The first 5 rows are patterns. Each new row is the sum of 2 different patterns, raised or lowered, with some noise. Before adding, each is slid sideways (what falls off one end comes back at the other) and multiplied by a number that may be negative. Names go in the order of the patterns.
In the rows, zero is written as 128.
Some rows, each with the names of its patterns after it:
[144,140,119,118,149,137,140,129,125,105,129,130,133,97,111,149,129,139,122,140,83,84,77,146,154,131,109,155,98,125]
z999
[165,134,121,86,140,177,126,135,101,116,127,156,114,126,92,118,98,140,117,141,128,104,136,141,134,112,157,130,129,134]
z836
[129,77,113,132,117,116,130,138,130,117,130,103,116,133,124,133,125,134,142,134,119,77,145,178,128,126,127,94,96,137]
z665
[86,167,127,120,134,121,140,97,134,144,100,161,162,151,130,122,130,113,130,118,135,108,126,128,145,125,132,130,97,127]
z755
[124,140,133,136,107,137,125,148,77,117,127,150,127,133,112,101,128,159,120,126,168,132,100,129,128,133,130,128,163,127]
z433

New rows. What belongs after each?
[122,114,128,152,150,130,137,85,128,75,178,128,136,135,116,153,115,142,137,121,168,162,165,157,134,137,92,142,151,144]
z836 z755
[116,116,159,126,122,88,150,130,142,125,138,114,122,137,145,170,99,86,116,143,76,138,116,104,77,116,134,147,100,63]
z999 z836
[133,142,136,160,145,151,129,126,142,130,127,112,151,176,132,53,130,133,150,162,165,111,111,177,163,124,144,172,134,100]
z665 z433
[120,124,80,95,127,88,161,141,148,104,108,101,96,128,92,106,85,115,84,121,105,105,86,75,114,100,131,67,102,106]
z836 z755
[100,154,144,82,121,152,147,107,119,102,138,123,150,165,147,119,141,120,128,123,125,114,135,91,88,119,138,111,101,105]
z836 z433
[86,150,157,82,127,85,66,108,164,101,113,76,97,86,91,104,128,100,86,111,145,112,100,127,163,126,120,129,122,98]
z836 z433
[122,144,96,125,111,126,136,116,114,93,130,69,143,115,110,95,112,133,130,113,90,103,132,161,141,125,99,134,112,149]
z836 z755
[191,147,105,146,148,139,116,153,145,129,160,176,128,135,92,145,169,121,134,122,164,119,116,124,131,100,152,133,132,129]
z836 z665
[138,122,89,131,128,86,105,101,123,152,114,112,111,67,96,126,102,78,100,136,100,115,100,172,130,114,101,104,108,134]
z665 z433
[86,95,133,157,128,67,95,99,135,95,124,92,101,95,131,116,111,98,98,97,109,130,99,95,102,136,97,93,106,94]
z999 z836
[121,106,145,148,121,130,138,160,136,148,116,171,145,141,124,116,123,164,164,144,105,153,116,76,105,177,156,143,122,154]
z999 z433
[106,114,145,153,123,106,137,101,157,94,180,108,126,121,117,157,92,114,133,114,125,149,141,120,80,115,115,161,104,84]
z836 z755
[163,170,141,126,105,149,119,170,143,132,148,159,146,129,116,127,153,151,170,147,150,150,183,165,85,161,179,151,134,195]
z999 z665
[189,133,141,149,173,125,178,154,136,164,158,180,118,142,149,148,156,161,166,143,145,192,144,116,135,144,162,144,187,183]
z999 z755
[62,107,102,137,111,131,111,90,123,145,113,107,162,121,101,122,142,122,112,92,145,142,115,125,100,115,99,141,104,127]
z836 z433
[160,92,74,106,132,84,154,154,75,147,193,154,110,118,124,98,114,101,131,94,138,129,125,117,111,120,78,98,66,159]
z665 z755
[129,123,120,77,128,166,120,125,125,112,79,104,95,101,124,129,105,128,106,124,133,124,118,101,127,129,128,127,120,115]
z999 z665
[137,118,163,111,139,178,142,125,136,160,150,125,145,129,135,89,124,138,120,117,159,124,117,128,174,80,90,125,150,126]
z999 z433
[138,145,120,120,122,122,96,116,105,134,77,124,124,128,111,115,102,91,104,131,118,139,132,91,95,118,117,136,137,105]
z665 z433
[120,139,128,108,135,146,137,80,88,131,165,122,129,96,94,119,163,109,121,129,115,82,128,114,131,124,109,152,128,121]
z836 z433
[163,147,132,127,137,113,143,120,151,119,132,142,109,138,130,138,147,115,150,152,128,137,136,132,124,129,139,130,123,122]
z755 z433
[136,116,131,118,123,88,92,135,112,131,104,125,72,84,68,137,143,102,98,122,110,117,133,130,107,111,124,131,143,105]
z999 z755
[110,176,168,134,119,129,133,148,123,170,146,124,141,126,136,131,132,138,138,146,165,144,134,106,171,192,129,147,130,119]
z999 z665
[118,115,115,162,112,159,85,156,134,119,111,114,138,128,127,139,83,104,109,98,122,139,131,124,127,119,139,104,120,112]
z755 z433
[183,115,83,122,151,134,146,151,110,131,165,168,152,163,124,109,119,137,121,146,149,128,114,136,135,114,116,110,122,137]
z999 z665
[131,113,104,81,115,111,116,132,115,103,96,133,131,102,82,143,147,90,118,99,110,109,128,124,108,84,110,91,122,91]
z836 z433
[129,131,154,169,126,123,132,143,161,136,143,112,114,124,151,117,141,108,121,114,132,119,132,122,103,132,171,127,90,146]
z836 z665
[101,83,114,134,101,103,111,106,129,88,108,114,98,107,99,120,97,121,129,139,86,107,91,112,125,147,128,108,122,128]
z665 z433
[136,95,120,139,68,114,157,126,117,116,129,126,101,124,123,100,117,119,144,98,115,118,169,142,126,111,100,98,108,157]
z999 z433
[89,109,107,124,92,113,132,130,103,119,108,113,127,116,122,101,122,129,131,93,64,146,157,125,116,127,62,64,99,131]
z999 z665
[149,149,118,151,138,140,144,136,155,146,125,141,149,138,112,140,158,102,158,155,152,114,128,142,155,130,100,145,118,154]
z836 z755
[135,123,124,118,138,89,84,42,146,177,126,105,137,72,96,140,126,78,104,141,118,120,123,124,105,118,128,104,91,113]
z999 z665
[133,152,114,131,87,157,144,129,119,128,131,154,161,123,57,152,181,101,126,150,95,99,134,131,81,91,134,124,114,129]
z665 z433
[112,132,114,106,186,136,119,119,139,141,89,124,123,119,126,148,146,122,133,146,192,122,134,104,141,115,188,199,173,89]
z999 z433
[92,91,113,121,117,96,148,105,103,117,140,113,91,80,112,158,73,104,88,111,106,130,88,90,76,119,74,118,130,124]
z836 z433
[127,116,151,176,144,125,122,165,137,105,126,120,124,115,174,179,180,119,101,108,148,84,185,130,106,127,140,146,92,124]
z999 z755
[151,127,127,130,153,114,123,107,132,162,124,148,108,126,113,182,127,128,90,119,107,143,140,139,112,117,139,116,131,138]
z836 z433
[145,152,191,158,120,155,156,191,146,124,184,153,154,185,173,151,136,182,162,172,111,152,153,164,152,164,137,142,157,178]
z665 z433
[160,145,107,182,146,128,108,141,138,170,119,97,137,156,178,138,137,100,149,135,159,144,177,173,129,73,134,159,127,154]
z836 z665
[91,80,102,60,110,124,86,66,93,68,70,70,71,66,83,100,78,89,56,62,50,94,111,74,64,113,62,90,103,103]
z999 z665
[187,109,140,153,195,138,190,140,145,126,152,176,123,133,133,163,125,163,144,143,112,164,162,166,134,97,151,129,203,192]
z999 z836
[153,123,135,181,123,133,144,131,136,147,142,161,133,127,152,146,157,117,142,132,175,109,119,132,149,141,133,153,142,170]
z999 z433
[132,81,112,117,149,107,115,109,110,92,140,116,141,112,109,125,143,95,107,146,137,119,128,143,113,115,104,127,171,151]
z836 z433
[127,129,72,108,158,124,134,124,134,145,104,122,86,126,172,120,146,119,102,83,180,139,81,100,135,114,131,154,135,102]
z665 z433
[151,135,98,147,179,157,109,121,116,120,114,157,169,154,114,100,137,137,101,153,104,111,87,165,135,101,122,114,136,105]
z999 z755
[162,124,196,155,195,202,199,161,121,167,189,122,212,197,174,159,167,176,138,156,153,175,153,181,167,177,159,188,182,131]
z999 z755
[105,147,142,148,131,117,108,121,122,110,133,124,121,116,106,119,152,121,99,105,73,148,134,105,124,90,123,78,134,127]
z836 z755
[147,113,131,102,138,136,133,124,139,151,165,141,106,138,119,150,144,139,136,149,168,139,150,162,128,144,120,155,153,121]
z836 z755
[129,137,138,155,113,173,91,104,127,134,132,117,159,119,109,129,96,97,99,125,131,138,143,128,121,148,154,129,108,117]
z755 z433
[130,162,165,120,140,170,154,127,137,128,127,122,118,158,127,178,116,124,136,128,136,120,132,124,130,190,91,64,111,130]
z665 z755
[93,119,108,122,130,142,136,111,100,123,171,124,123,94,118,118,137,129,122,117,90,105,133,110,134,114,121,127,124,142]
z836 z755
[147,110,184,164,133,163,150,165,107,154,176,153,176,160,175,155,167,162,139,139,152,163,156,158,170,162,162,151,154,144]
z836 z755
[107,109,69,60,72,129,150,118,83,148,94,114,129,145,111,109,146,144,124,115,88,102,143,121,128,69,94,136,133,121]
z999 z836
[142,119,151,138,105,157,146,143,101,122,118,141,149,147,110,130,127,131,140,132,124,118,129,112,162,141,170,121,103,128]
z999 z433
[125,177,173,135,176,193,179,162,180,171,172,127,176,175,158,189,165,221,136,175,158,213,188,161,173,167,151,207,175,148]
z755 z433
[147,121,138,109,89,133,87,171,123,127,145,130,129,57,149,188,103,153,162,117,104,134,136,71,119,117,126,96,127,136]
z665 z755
